The groups are shells around one centre, one inside the other: the same stretched ball of 5 dimensions in 9 sizes.
In the rows, zero is written as 128.
Some rows, each with its group after it:
[128  60 131 110 137 139 109 167 141 126 122 123 129 127 140 113  63 131
 105 109]	F
[129 147 150 128 120 129 133 121 126 125 124 111 164 116 150 117 163 140
 117 114]	M
[ 87 161 177  99 114  83 147 141 154 115  86 152 175  78 153 110 105 182
  90 100]	G
[184  66  98 143 131 178  92 156 118 133 141  97 121 159 135 109 110 103
 136 120]	K
[169  85  72 142 133 149 115 148 132 152 159 134  98 194 113 140  85  99
 161  92]	G
[148  65  80 125 138 133 117 163 146 149 147 151  92 181 113 140  43 109
 147  87]	D
[109 135 137 121 131 109 149 116 139 137 142 131 143 136 138 142 138 130
 128  97]	J
[160 125 103 140 120 141 119 144 130 139 133 130 131 159 128 122 113 126
 143 100]	W
[ 89 158 174 120 128 124 145 106 123 130 140  95 183 122 154 128 178 143
 103 106]	V
[116 123 124 128 128 148 116 150 123 147 149 109 151 182 127 126  92 136
 121  84]	L
[102 139 165 101 122  77 155 127 159 113  93 158 153  68 154 121 122 161
 103 111]	J
[181  40 120 124 140 130 126 126 144 109 120 126 101  75 156 120 148  93
 132 151]	K
[124  75 133 118 144 132 131 126 135 131 148 112 127 129 143 136 128 109
 121 114]	J
[140  83 159 110 132 112 135 125 146 103 102 125 139  54 165 111 151 129
 105 142]	D
[149 142 145 126 118 103 148 109 142 113 105 138 146  75 156 118 178 135
 128 129]	J
[147 149 164 124 115 104 147 105 139 104  96 127 161  53 167 109 199 142
 116 140]	D
[159 144 129 135 115 121 135 121 134 122 115 131 145 108 146 117 162 133
 135 119]	W
[176  38  70 138 142 168  97 166 130 148 159 121  88 192 116 132  60  90
 151 101]	L
[128 128 124 114 123  87 149 135 158 128 110 170 125 110 135 132  99 142
 131  99]	V
[ 97 150 139 105 117  83 145 151 159 132 103 172 147 122 131 126  65 169
 113  81]	V
[121 151 156 120 123  94 158 101 143 118 116 135 153  83 155 130 179 138
 122 120]	M
[150  60 128 117 138 126 125 138 145 118 122 128 116  99 148 122 115 113
 121 128]	M
[153  57 104 140 144 193  91 153 107 147 172  72 128 195 130 124 106  94
 129 107]	K
[146  67 118 119 132 143 107 166 139 128 122 126 124 134 136 112  69 127
 116 109]	V
[ 68 137 151 105 131 117 133 151 138 145 138 126 165 165 130 132  70 159
  99  71]	W
[154 144 138 131 116 112 141 115 138 117 109 134 147  89 152 117 171 136
 130 125]	L
[190  45 109 141 138 177  99 139 118 123 142  87 116 128 148 112 146  88
 134 141]	D
[ 78 139 134 117 132 133 127 149 129 155 156 117 160 195 121 138  73 147
 113  65]	G
[ 77 193 163 105 112  74 159 131 153 130 103 162 174 112 139 127 106 182
 106  79]	W
[173 102 117 143 132 142 133 103 124 126 146 106 125 119 148 132 194  95
 147 134]	D
[151  52  80 129 144 149 112 158 137 151 161 131  93 189 115 142  58  97
 146  91]	W
[173  76  82 133 125 149 100 177 138 140 127 143 106 170 118 116  46 122
 142  96]	F
[161  45 114 115 134 129 113 163 151 118 110 143 106 104 141 113  71 119
 121 123]	F
[145  47  96 127 142 166  97 170 129 146 155 111 111 185 122 126  54 107
 129  96]	L
[160  90 144 128 132 133 132 110 131 111 123 106 136  78 162 117 188 109
 123 146]	M
[131  87 119 125 133 155 107 159 126 140 143 109 137 167 131 120  81 126
 118  96]	M
[130  80  84 124 139 131 123 157 143 156 159 146 101 197 109 148  46 112
 146  76]	K
[ 89 105 165 113 144 132 139 113 126 132 155  89 160 127 152 137 157 122
 103 110]	F
[131  89 142 111 134 103 142 126 151 116 115 140 127  83 152 127 129 126
 118 124]	J
[ 81 139 136 103 128  86 150 144 156 142 126 164 141 144 126 142  65 156
 116  72]	G
[135 113  89 133 127 147 111 166 130 157 151 134 125 209 110 133  52 129
 141  71]	G
[123  91 109 128 141 141 127 134 130 149 166 116 122 180 125 146 104 107
 136  91]	V
[162  74  74 145 140 164 111 143 122 157 176 113 102 209 114 145  96  89
 159  92]	F
[151  76  87 124 130 130 114 170 147 143 131 154 102 167 117 128  39 123
 140  89]	L
[170 121 118 135 115 136 117 144 133 123 110 130 138 119 141 107 125 134
 131 118]	K

New rows, each followed by its group:
[180 114 127 131 115 118 128 131 143 109  94 142 131  74 153 105 151 131
 132 137]	K
[187  11  94 139 148 189  88 154 118 132 157  84 100 155 138 118 109  76
 135 133]	F
[ 84  96 139 114 144 147 121 146 125 149 165  97 151 183 130 138  86 128
 107  82]	F
[142 138 130 135 122 136 129 125 125 133 135 113 150 138 141 123 152 129
 130 109]	M
[ 70 174 165 110 120 112 138 141 134 139 126 123 185 147 137 123 101 173
  97  76]	G
[179  82 122 147 134 178 107 122 108 126 150  74 137 134 151 114 183  94
 133 138]	K
[177  21  71 139 148 180  93 161 124 149 170 105  87 195 119 134  71  78
 149 107]	W
[150 110 107 122 121 111 128 153 151 131 111 162 119 129 129 122  78 137
 135  99]	J
[168  59  94 128 133 149 104 166 138 134 130 132 106 151 128 118  67 113
 135 109]	M
[ 97 184 154 118 112 105 140 137 138 132 112 138 177 131 138 118 115 172
 109  85]	G
[116  80 115 122 141 152 113 154 128 149 160 108 130 185 125 135  75 117
 122  87]	M
[177  73  97 137 137 134 131 120 137 131 146 128  99 130 137 138 146  89
 154 126]	G
[166  86 114 130 124 148 105 159 132 125 117 123 129 129 139 106  96 127
 125 117]	G
[120 141 134 131 129 131 138 116 125 139 149 111 152 151 138 136 153 126
 129 100]	M
[ 68 169 172  96 124  61 172 115 160 125 109 163 163  90 146 139 123 168
 104  90]	K
[136 101 115 138 138 163 117 130 115 147 169  90 138 182 131 136 135 105
 134 100]	L
[136 168 135 128 115  91 157 108 145 125 114 152 146 102 144 131 165 142
 137 109]	F
[151  71 139 116 136 116 136 122 146 110 116 128 121  73 157 122 148 112
 120 140]	V
[184  92  90 141 122 151 106 156 131 134 127 130 115 152 129 114  97 116
 145 111]	G
[150  62 137 132 143 170 111 125 114 125 153  72 139 127 154 119 165  97
 117 135]	D
[ 79 155 148 103 119  96 138 159 151 137 110 156 162 140 130 123  55 177
 102  71]	D
[164  53  85 145 145 185  98 149 113 152 178  87 110 204 122 134 102  84
 145 103]	W
[127 157 114 130 115 124 126 151 135 145 127 143 148 170 122 124  85 151
 132  78]	K
[109  64 140 108 144 139 117 152 136 132 139 110 135 137 141 125  83 124
 103 105]	D
[180  99 104 127 118 110 126 149 154 118  96 166 109  98 137 113  98 130
 141 120]	K
[113 175 126 121 113  90 150 134 149 139 117 165 148 140 127 133 102 159
 133  80]	F
[133 153 142 128 121 106 151 105 137 125 124 132 150 105 148 130 175 133
 131 115]	J
[163 105 125 134 123 144 116 138 129 122 121 115 138 118 146 110 138 124
 127 124]	J
[174  56  82 139 135 169  96 165 126 144 150 115 105 182 121 123  73 101
 143 103]	J
[ 58 170 183 106 125 112 144 127 131 133 130 109 194 131 148 126 129 168
  88  86]	G
[111  77 113 104 136 110 126 169 157 139 126 160 113 150 122 133  26 138
 119  83]	F
[199  26  67 139 141 158 103 157 137 137 146 131  75 158 124 129  81  81
 157 120]	D
[ 95 148 169 122 131 130 142 106 120 131 145  90 178 126 153 130 180 136
 106 108]	V
[ 94 158 176 104 116  91 145 134 148 114  92 142 175  79 155 110 123 173
  93 106]	V
[ 92 185 183 120 117 115 147 106 125 122 121 103 196 103 159 118 187 160
  99 108]	F
[ 84 115 150  97 129  99 134 160 154 130 111 150 149 123 136 123  53 162
  97  85]	D
[105 101 112 111 134 114 129 159 149 148 139 151 123 171 118 139  43 137
 125  74]	V
[142  41 106 111 139 134 108 176 150 131 123 142 104 140 129 120  33 122
 119 103]	K
[149  42 100 130 148 166 106 149 125 144 165 100 109 175 129 134  93  91
 133 108]	J
[ 96  74 129 110 147 133 126 146 137 144 157 116 129 165 130 142  76 119
 114  89]	F
[165  78 101 144 141 164 118 121 117 141 168  94 117 165 135 137 153  86
 148 118]	V
[120 148 185 116 124  97 160  87 138 102 107 115 170  42 175 119 225 138
 106 143]	D
[206  44  85 145 133 177  90 158 123 129 137 106 102 148 135 109 108  92
 144 130]	K
[ 87 183 175 118 122 104 157 100 131 127 129 114 184 109 153 130 183 154
 108 103]	V
[159  72 116 135 135 168 104 145 120 132 146  93 130 150 140 117 123 107
 126 119]	M
[ 86 186 156 113 115  92 151 129 144 134 116 147 173 129 137 128 116 171
 111  81]	L
[129  46 101 119 149 148 114 155 136 147 162 119 105 178 123 141  62 101
 130  94]	G
